The first 7 rows are patterns. Each new row is the sum of 2 different patterns, raised or lowered, with some noise. Before adding, each is slid sideways (what falls off one end comes back at the other) and multiplied by a number that may be negative. Names go in the order of the patterns.
Known rows, each followed by the names of its patterns:
[  4 -22   2 -16 -44   0  -4  -8  -9  16  26  -5 -17 -20  -1  26  -1  -7
  16  -6  -2 -28   6  -1  -1  42  30   6  -4  11  36   3   3 -13  -2  40
  -3  -3]
z_493
[ -1  -2 -15  -4  26  -1   5  -9   8   7   4 -15   2  34 -37 -36  19 -25
  20 -18 -30   0  -7  -5  16   0   0   2   7   5  -9   0  24  10  -7  -2
   4  -4]
z_437
[ -7 -16  -8  25 -12 -44  17  32  -8  12   1  -6  -3  -5   4  -2   9 -16
   8  15  12   9   1  -9  26 -30  31 -32  29  12  -1  -1   3  15  21  14
   4   2]
z_346
[-13  13  -3  18   5  -4  22  21   1 -17 -30   4   7  -3 -18  15  42  -6
  -5   4 -42  -2  35   3   3   8   3  10  14  24  15   5   6 -27 -44 -16
  -8  -2]
z_583
[-30  -4  -8  -8 -12 -18   4 -29 -39  -2 -40   4 -41   7 -20  44 -13  -2
  19   4  12  33  -9  -7 -13   1 -16 -11   2 -26  27  -4   1 -26   0  -9
  19  -1]
z_256
[  9  -7  -1  -7  -3  11  44   1  -7 -16   6   2  16   1  -1   3  -7 -32
 -14 -21   4 -24 -12  43 -17   0   3  30  10  -6 -14  22  11  19  -7   4
 -44  12]
z_252
[ -6 -10 -14  -2 -43  21 -13  -8   1 -15  11 -13  42  11   3  -8 -15  29
  15  32  -7  -2  -5   3   2  10   8 -13  21  25  -5   6 -21 -11  -2  15
  29  10]
z_607

New rows, each followed by the names of its patterns:
[ 14  33  29  10 -19  26  15  31   1   9 -22  31  16 -20  38  33  -5  38
  26  25  28   0  21  16  11  11  11  11   1 -14   8  -4  -5 -13   8  42
  -3  14]
z_437 z_252
[-12 -13  16  -2   2  -9   0   3  -5  -8  -7  16 -39 -37  10 -19  -1  -4
 -42  12 -23 -14   8  -4  -5 -10  -9  -6 -14  -4  19  12  -5 -17   5  14
 -13 -20]
z_437 z_346
[-11 -13 -12 -14  -9 -27 -21   0  10  -7  18   6 -14 -15  33   3 -49  11
  -9  -8 -31  -6   4   7 -28 -35 -53 -13 -19  30 -28 -12  -6   1  -1 -10
  -8 -40]
z_583 z_252
[ 21  20  30  73  31  29   9  30  25  40  27  27  30  16   4  20   6  30
  -3  11  62  16  35  32  49  31  16  13  30  42  38  17  29 -18  39  29
  33  28]
z_252 z_607
[ 69 -10   6  23 -31 -13  28   3  -8 -38   5  -8  11  11 -52  31   6   4
   7   5  15  65   6 -13  12   9 -14 -28  -3  27   4 -23 -19 -23  17 -41
  18  -7]
z_493 z_256
[-7 42 23 13 30 19 20 31 11 15 10 20  4 15 24 10 32 16 15 15  6 23 15 27
  9 15 14 15 18 17 24  6  1 14 -7 16  8 16]
z_346 z_256
[-53 -29 -52 -15 -55 -30 -28 -35 -30 -30 -38 -21 -25 -33 -25 -38 -37 -23
 -20 -38 -55 -21 -20 -47 -25 -27 -29 -34 -46 -31 -32 -34 -40 -28 -15 -29
 -27 -32]
z_493 z_346
[33 37 76 48 35 21 50 38 42 70 50 42 64 50 72 36 51 40 45 56 42 72 11 -7
 62  8 31 26 12 38 30 48 75 39 30 31 48 64]
z_493 z_437
[ 19  16  20  21 -17  31 -17  -2  13  20  24 -19  -5 -19  17  17   9  13
  15   6   7  25 -14  -2   4  18  19  34  19  -4 -18   2  24  30  31  15
  54 -12]
z_346 z_607
[ -1  12  20  11  29  26   2 -37  -6  21  29   4   0   4  32   9   6  20
  19  24  49  10  35  27 -26  32  19  21  -8   5  20  11 -31  -7 -10  17
   1  59]
z_583 z_252
[ -4 -19 -31  -7 -13 -17   6 -23  29 -38  10  -7  21   0 -10  17 -28  -3
  14  -2   4 -29 -12 -32  -3   0 -14  11  -6  -8 -22   7 -20  -8   0 -23
   9   1]
z_256 z_607
[  2   0  -2   4  22  -4   3 -15  30  -4  -2  12  10   9  13   2 -20   7
   4  21  11   7  -7  28  29 -29  24  44 -14  29  -5  26  37   5  16   9
   3   6]
z_437 z_346
[-44 -12  18 -13 -26 -47 -28  10  -2   5 -35   4   9 -11   0   8 -18 -14
 -13 -47 -68 -39 -20 -22 -54 -16 -16  -1 -18 -21   2   3  -6 -32 -72 -15
 -17 -14]
z_437 z_583
[-22   1  15   1  12 -12   1 -13   4 -18   9  11  -2 -18   4  17  -8 -20
  10  -9   5   8   1  13 -13   3  -7  21  -6  -8 -15  -7  10   7 -15  23
 -17  28]
z_346 z_256
[-28 -26 -14   7 -46 -32 -47  -7 -13 -20 -20  -5 -21 -31  -7 -35 -44 -13
 -25  -8 -10   2 -32 -41 -34  -7  -3  -2 -26  24 -15 -30 -36  -6 -21 -15
 -18 -78]
z_437 z_607
[ 48   8 -11  -6  23   0   8   7  -1   7   0 -24  -7 -16   8 -21  -2  38
 -16   0   4  30  16 -10   0  13  24  12  -7   7 -35  14   7  -9  -2  -4
   1  16]
z_346 z_252
[  1  -2   3  -4 -20 -15  -7 -10 -16 -16  35 -34 -38   7  13  -8  -8  -2
 -42 -21 -18  -3  -4 -23 -34 -24   5  -1   0 -12 -20   3 -41  21 -50  -4
   2 -16]
z_346 z_607
[ 40 -13  59  14   1  11  18 -11  10  29   4  -4   4  19  22  36  81  62
  23  49  22  36  10  13 -29  29  -7 -24   9  20  15  17  12  27  31  12
 -19  18]
z_583 z_256
[-43 -17 -18 -20 -40 -35 -62 -28 -44 -31 -39 -40 -35 -33  -8 -38 -24 -39
 -29 -36 -31 -23 -30 -21 -40 -52 -43 -45 -32 -44 -38 -16 -36 -25 -34 -15
 -36 -41]
z_252 z_607
[ -3 -11  11  -2  49 -11 -13  14  -3  15  -2   1 -37  21  11  22   9   8
  -3  18   6   2  11  37  15  24   6  22  27 -31  23   0   5 -21   5  13
  12 -13]
z_256 z_252
[  8 -11 -18 -13   9   3 -48   8  -8 -18 -23 -39  -8  -5 -16 -24 -25 -21
 -18  38 -22 -17  -4  -6   1 -16  -6 -25 -14  15  -5   6 -21 -16 -42  -5
 -16 -21]
z_256 z_252
[  0 -29  -7  11  -7  -2  -5  -3  -3 -13   9  15   4  32  -3  21  -9  10
 -36   3 -11 -19  -7 -20 -33   0   4  12  -7   1   2  -2   4 -36  -1  -5
   8   9]
z_583 z_256
[-53 -63 -47 -34 -67 -41 -61 -48 -51 -49 -58 -29 -52 -68 -66 -50 -54 -57
 -38 -31 -63 -73 -44 -54 -45 -72 -51 -62  -1 -58 -51 -35 -58 -41 -37 -77
 -53 -58]
z_493 z_256
[ -9  -2 -11   3  16 -10 -29   5   1 -15  -6   2 -20 -11  21  -8  -3   7
   6  10   5  -2  19   7   5  12 -19  -7 -16  24   4  -2  -6   0  16  40
   9  -3]
z_346 z_252
[  3 -14   5 -12  11 -14  -5 -36 -11 -20 -27  -9 -25 -46  -6  -2 -11 -12
  -7 -11 -18  -5 -27 -15 -13  -9 -13  -6 -21 -12  -1 -16  -3 -21   0 -17
  -8   2]
z_346 z_256
[ 16  32  15  25  -2  -4   1  22  42  27  18  22  12  -1 -10  70  -6 -13
  25  -4  27  12  59  33  18  14  -2  57  25  37   3  10  13  28   1  50
   2  30]
z_346 z_607
[ -8   8  -2 -14 -10 -40 -57 -27 -23 -28 -29  -6 -16  -3 -15 -21   8   2
 -28 -20 -32 -19  -2 -26 -28   7  22 -20 -19 -19 -56 -18  14 -16 -16  -6
 -14 -16]
z_437 z_583
[ 12 -16  21 -21  -7 -10  10 -13   9   2   2   3   1  -2 -10   1  19  12
   4   5  -4   5  19  -5 -21   2  16   1   9  -4  10   6   6 -12  10  24
 -31 -29]
z_437 z_346
[  9 -28 -56 -25 -25 -14 -13 -51 -74 -44 -14  -9 -27 -28 -41 -31 -28 -20
 -30  -9  -9  -8 -16   4 -12 -72 -26 -31 -24 -47 -26 -18  12 -56 -27 -37
 -19 -20]
z_252 z_607
[ 45  44  22  26  -1  -1  14  37  49  60  58  33  23  28   1  37  20   7
  25  19  20  -1  65  53  56  18   9  58  56  46 -12  32  28  27  66  39
   6  14]
z_583 z_607
[ -7  16  -4 -19 -22 -25 -28 -29 -24 -19  33  16  21   2  18  13  20 -18
  17  -8   9  23  -5 -50   9 -18 -11 -23 -53  -9   0  28 -14   0   2  -4
 -20 -10]
z_493 z_252
[ 13  23 -10  -7 -10   4 -12  16   2   7   7 -21 -25  -9 -19  17 -20  -1
  61 -13   4  10  35   5 -15  -9  30  22  20 -15   7 -34   6  14  -2  15
  -6   1]
z_493 z_252
[-39 -26 -34 -19 -29 -28 -54 -31 -14  -9 -33 -38 -55 -28 -25 -33 -34  -1
   0 -18 -33 -12 -42 -57  -2 -28 -30 -44 -33 -21 -13 -32 -29 -39 -21 -45
 -21 -44]
z_583 z_252
[-70 -14   4 -33 -42 -20 -24  -9 -20 -51 -16 -11 -32   5 -11   2  26 -17
 -20   5 -27 -15 -59   3   3  -1 -17 -40  -9   0 -25 -11 -16   3 -34 -22
  -3 -62]
z_493 z_346
[ -5 -41 -26 -20 -41  50 -47  12  -9  73   3  -3   8  30  26  52 -10   3
 -48  17   0 -11   6 -24  26  12  48 -16  -2 -18  28   6  -5   3  -2   2
 -13 -41]
z_256 z_252
[-29 -15 -37 -24 -16  -9 -28 -19  22 -19 -17  -9  25   2 -20 -22   6  -7
   1 -17 -18 -44  14  -6 -13 -18 -11  -8  -2   9  -9   7 -47 -32   3 -18
   2 -24]
z_437 z_252
[-50 -20 -24  -2  16 -36 -18 -67 -31 -19 -35 -32 -41 -35  -9  14 -48 -44
 -38 -20 -30 -10 -27 -28 -12 -32 -81 -42 -54 -17 -59 -46  10 -32 -30 -54
  33  13]
z_437 z_252
[ 29  21  12  29  26  19  22   8  -3  21  12  17  17  28  11  27  16 -29
  46  61   3  38   4  33  45  23  33  28   6  20   6  -4   5   9  23  11
   2   7]
z_437 z_583
[ -7  13 -36  10 -12   2  -5  40  36 -16  -9 -15   4  28  -3   7   5 -23
   6 -46  19 -20  15  39  72   7   6  35  48  22  37  -8   3  41   7  -4
   7 -10]
z_493 z_256
[ -5   1 -23   7 -15 -38 -26 -12  -3  11 -10 -27  -8  -2 -17 -13  -9  21
  -8 -14 -11 -34 -31 -14  -9 -26 -35   3 -12   1 -15 -30  -5  -6 -22   4
  10 -23]
z_493 z_437
[  7   9  -7   6  21  17   1   5  10   0   0   9 -22   9  17  12  12  -7
  10  11  12  -5   9  38 -32 -35  16 -25  31 -18 -41   9   8  -5  22   3
   0   4]
z_437 z_346
[ 19   2 -26  -4   5   3  -4  -3 -20  -5  20  -4   5   6  11  14   0  -2
   6   6 -23 -30  12 -33  10 -12 -18 -10 -12 -14  14  -3  19  -5   0   6
  -8   2]
z_437 z_252
[  3 -21 -36 -17 -22 -39 -31 -29 -25 -19 -21 -10 -29 -11   2 -14 -14 -10
 -16 -32 -37 -20 -29 -24  -9 -13   6 -31 -17 -12 -40 -33   0   9 -48 -44
  -3 -35]
z_437 z_583
[ 24  26 -19  20  -2   5  -1 -10  -2  17  12  27  -2   9  10  44  -5 -26
  18  15  11  43   7 -36   8  12  12   5   3  -7  -8   0   5  10  45  50
  33  15]
z_583 z_252
[ 13  -3 -11  12  19 -37 -11 -20   4 -11  38  -3 -10 -16  -9  13   5 -16
 -40  -1  10  29  -2 -27 -16  -6  10 -11  -1  27  28  19 -36  58  46 -61
  40 -19]
z_437 z_252
[ -64  -25  -51  -85  -43  -47  -60  -76  -89  -47  -77  -92  -66  -82
  -23  -96  -50  -70  -39  -67  -32  -34  -48  -37  -21  -56  -51  -50
  -44  -65  -60  -69 -106  -39  -63  -54  -87  -45]
z_583 z_256
